The rows of a group lie close to one hidden flat surface of 11 dimensions, which passes through zero. Surfaces can cross.
In the rows, zero is written as 128.
Some rows, each with its group after it:
[143 148 137  65 131 143  95 114 146 146 143  70 132  76 176 136 120 165]
Gozu
[143 141 130 149 159 147 164 118  90 155 134 137  95 116 114 134 126  82]
Gozu
[147 153 131 150 142 145 143 117 153 124 158 130 156 184 186 147  98 139]
febig
[140 163 141 127 108 113 207 129 133 126 101 144 155 111 158 136 101 176]
rilov
[156 150 105 123 122 162 127 140 140 201 131 159 167 178 136 180 134 154]
febig
[175 172 117  61 212 120 144 113 125 123 165 126 135 137 183 132  78 103]
rilov
[147 155 140 104 155 147 119  95  73  78 104 154 138  96 106 101 118 103]
febig
[109 114  92 129 100 152  53 112  91 135 151 142 184 144  98 126 138 161]
lik
[105 102 146 124 109  70 124 117 199 120 161  94  96 121 138 113 108 114]
febig
[150 130 108 147 125 137 142 156 153 195 142 153  96 145 137 162 158 114]
Gozu
[166 126 174  48 102 150 114  88  99  82 131 167 146 152  97  88 129 163]
lik
[135 106 168 125  69 118 133 122 179 106  80 135 122 163 132 120 151 155]
Gozu
[101  70 122 111 102 126  77 136 106 153 156  87 112 103 125 122 109 205]
lik
[155 105 158  63 145 125 159 122 119 111  98 116  84 129 131 107 109 118]
lik
[ 94 132 123 186 117 123 166  88 124  71 114 120 122 107 175 104 152 141]
febig
[119  81 125 140 133 114 137 183  96 128 115 104  96 108 123 129  72 174]
lik
[145 137 114 154 128 144 111 135 167 136 131 146 147 192 153 148 148 101]
Gozu
[125  84 131 128 152 119 103 153  87  94 129 110 106 107 135 116  51 185]
lik
[123 122 148 142 144  92  99  87 115  80 121 164 128 122  86  89 112 107]
febig
[107 138  92 148 127 113 105 104 147 209 118 137 136  93 123 161 149 123]
lik
[160 164 105  94 150 133  97 135 135 191 139 107 161 113 161 153 130 136]
rilov
[155 150 116 120 164 114 130 161 122  84  82 172 125 105 116 129  97  95]
Gozu
[118 130 163  90 140 113 107  88 118 158 133 143 157 139  81 129  96 173]
Gozu
[119 133  91 138 129  77 101  73 206 125 132 127 161 153 210 128 120 111]
febig
[138 103 108 157 109 103 106 173 149  68  85 141 117 102 148 120  76 117]
rilov
[110 123 137 175 128 125 182 128 190  87 125 108 115 188 188 139 122 106]
febig
[100 120 110 102  98 129  68 105 154 186 163 123 120  94  90 143 157 117]
rilov
[149 125 136 149 138  89 159 173  81 102 121 128 115  69 120  99  80 142]
febig
[151 138 164 137 149 126 173 161 107 190 159  95 132 167 111 137 120 134]
rilov
[127 147 129 146 111 141 110 159 139 124 164 168 140 113  99 149  96 163]
lik
[113 160 176 176 117 143 123  79 113 128 140 168 136 110  68 120 148 134]
rilov
[144 184 154 140 126 144 124 161 164 183 150 109 171 120 144 179 106 173]
Gozu
[168 169 158 128 123 130 107 123 136  88 109 179 193 157 142 128  96 187]
febig
[158 131 174 131  83 159 162 112 139 109 149  65 131 157 162 115 110  98]
Gozu
[156 135 142  70 144 129  83  95 136 139 113  92 172 164 160 114 160 141]
lik
[108  86 142 168  81 145 124 135  92 155 112 107  95  95  77 119 150 133]
rilov
[154 106 127 131 146 125 106 174 116 142  95  84 110 116 178 124 145 173]
rilov
[139 173 125 124 113 144 143 128 166  99 122 144 164 143 143 149 118  94]
febig
[125 142 121 168  82 157 177 172 112 129 196  61 134  97 151 130 116 111]
Gozu
[115 115 133 141 102 147  86  84 108 109 105  91 149 116 138 108 136 123]
rilov
[154 135 107 142 167 131  49 152 154  81  99 142 160 173 164 130 137 112]
rilov
[118 101 149 177 109 129 178 144 126 156 108  88  84 125 151 130 153 147]
Gozu
[143 148 107 121 150 124 149 124 110 107 142  98 128  85 177 115 100 100]
febig
[156 180 115 193 141 117 200 170 115 138 132 167 147 122 130 138 118  87]
lik
[120 143 104 172 154 134 100 129 153 172 146 148 142 165 152 162 159 146]
Gozu
[103  91  84 108 148 157 102 169 127 113  88 117 120 163 100 157 106  80]
lik
[147 125 137 107 116 117 122 106 116 146 195 118 108  91 147 110 105 161]
lik
[ 97 130 136  93 113  90 142 108 195 103 145 164 118 131 138 126 151 173]
rilov

New rows, each followed by its group:
[116 145 102 125 121 149  65 100 143 170 184 127 168 148 129 147 147 135]
febig
[159 128 133 111 150 141 124  71 122  77 183 155  88 142 158  88 129  83]
Gozu
[116  79 174 107 102 103 124  78 161  96 112  89 103 161 151  88 153 147]
lik
[165 121 167  99  84 124 139 135 184 100  96 152  86 116 150 118 141 147]
Gozu
[ 82 121 148 126 102 148  50 128 161 113 135 127 146 126 106 148 138 203]
lik
[ 87 128 149 169  91 119  73 125 200 121  97 167 165 167  94 155 140 168]
lik
[106 147 133 147 147 139  89  82 143  75  63 151 153 134 131 122 162 120]
Gozu
[ 97 111  99 188 118  84 150 143 171 105 128 100 122 134 179 123 130 108]
febig
[139 130 127 149  93  76 118 160 175 154 131 143 159 126 148 137 105 188]
febig
[128 135 151 141 123 111 124 113 150 145 168 155 130 156  96 133 103 122]
febig
[126 164 115 136  67  96 158 164 163 123 113 139 159  59 121 136 118 122]
febig
[111  95 148 138  55 149 151 120 121 129  71 135 155 178  90 130 149 140]
rilov
[165 121 175 134 120 100 177 133 140 129 163 196  83 159  94 112  92 143]
Gozu
[107 111 129 182  78 109 160 149 131 106 142  48 174 142 158 117  69 106]
rilov
[100 106 129 174 103 126 131 156 116 197 150 168 119 153  39 150 151 136]
febig
[102 128 124 187 136 116 184 111 105 114 159 118 103 110 148 112 117 119]
febig
[139  73 148 107 151 124  80 156 131 145 130 112  71 158 104 115 153 132]
rilov
[128 122 164 129  97 134 101  57 178 161 134 182 128 197 111 135 177 148]
Gozu
[112  99 108 129 123 129  98 150 130 186 131 134 121 155  75 147 158 112]
febig
[204 164 144  57 175 102  93 114 138 183 102 131 166 135 163 134  99 146]
lik
[132 109 128 125 140 125 164 131 111 127 110  97  97 105 177 121 129 157]
febig
[ 95 119 133 187 131 150 134 165 100  93 162 118 123 146  82 121 139  96]
febig
[154 131 155 123 108 116  60 105 154 109  77 142 138  91 135 118 107 157]
rilov
[ 85 118 141 175  63 108 128 140 146 125 114 151 137 105  88 124 170 180]
febig
[109 151 147 177 122 171 162  85  90 116 172 136 130 126 137 124 144 167]
febig
[105  87 152 129 119 111 108 111 177 116  97 125 104 180 130 125 160 149]
febig
[145 126 124  91 121  93 133 123 153 199 158 139 112 107 105 141  91 108]
febig
[147 130 145 127 123 124 166 185  99 186 174 134 102 103  68 143  87 127]
febig
[106  92 111 124 143  94 122 159 133 111  70 122  97  97 149 118 148 172]
Gozu
[144 134 110 138 179 108 135 146 111 109 174 108 119 129 134 114  68  46]
febig
[ 76 111 141 138  85 152 139 157 138  98 134  82 100  95  97 122 182 118]
febig
[151 115 171  87 166 180  99 143  99  97 154  91 107 167 127 120 116 149]
febig
[172 176 111  99 164 146 180  76 107 134 128 140 134 103 193 135  89 108]
febig
[ 91 133  78 119 109 105  88 165 142 142 146 158 170 110  97 148 143 169]
Gozu
[151 122 158  87 145 151 146 119 133 120 117 101 101 145 173 131 116 165]
febig
[110 110 112  69 115 125  66  95 167 129 112  82 125 100 165 117 170 136]
febig
[160 117 108 121  82 156 189 185 112 168 163  64  86  91 150 133 124  70]
Gozu
[125 127 137 103 112 119 103 117 153 174 121 142 126 107 108 145 131 162]
lik
[137 181 169 150 130 148 122 148 159  71 181 139 149 134 138 129 127 155]
lik
[169 174 121 102 124 146 122 166 147 144 179 123 152 114 142 151  93 111]
Gozu
[116 146  88 127 139 151  79 111 148 112 139 115 129 102 184 132 179 122]
Gozu
[109 121 193 133  77 121 127 147 137 125 162 138 109 102  52 117 123 179]
febig
[147 109 102 155 169 100  84 150 102 157 128 164 151 180  98 127 103 113]
febig
[153 148 132  67 160 163  89 140  93  79 123 105 140 105 113 111 116  88]
febig
[116 120 102 136 102 137 103 135 108 178  82 165 150 126  86 144 185 164]
febig
[116 112  75 118 166  94  93 163 142 125 171 126 103  99 190 127 145 188]
Gozu
[104 111 132  61 119  91 144 104 182 125 170 128 101 128 132 122 121 142]
rilov
[130  79 168 106  92  75 137 166 175 158 114  99  85 117 144 126 117 215]
febig
[159 128 127 111 140 116 100  92  95 122 105 148 171 155 132 105 117 133]
lik
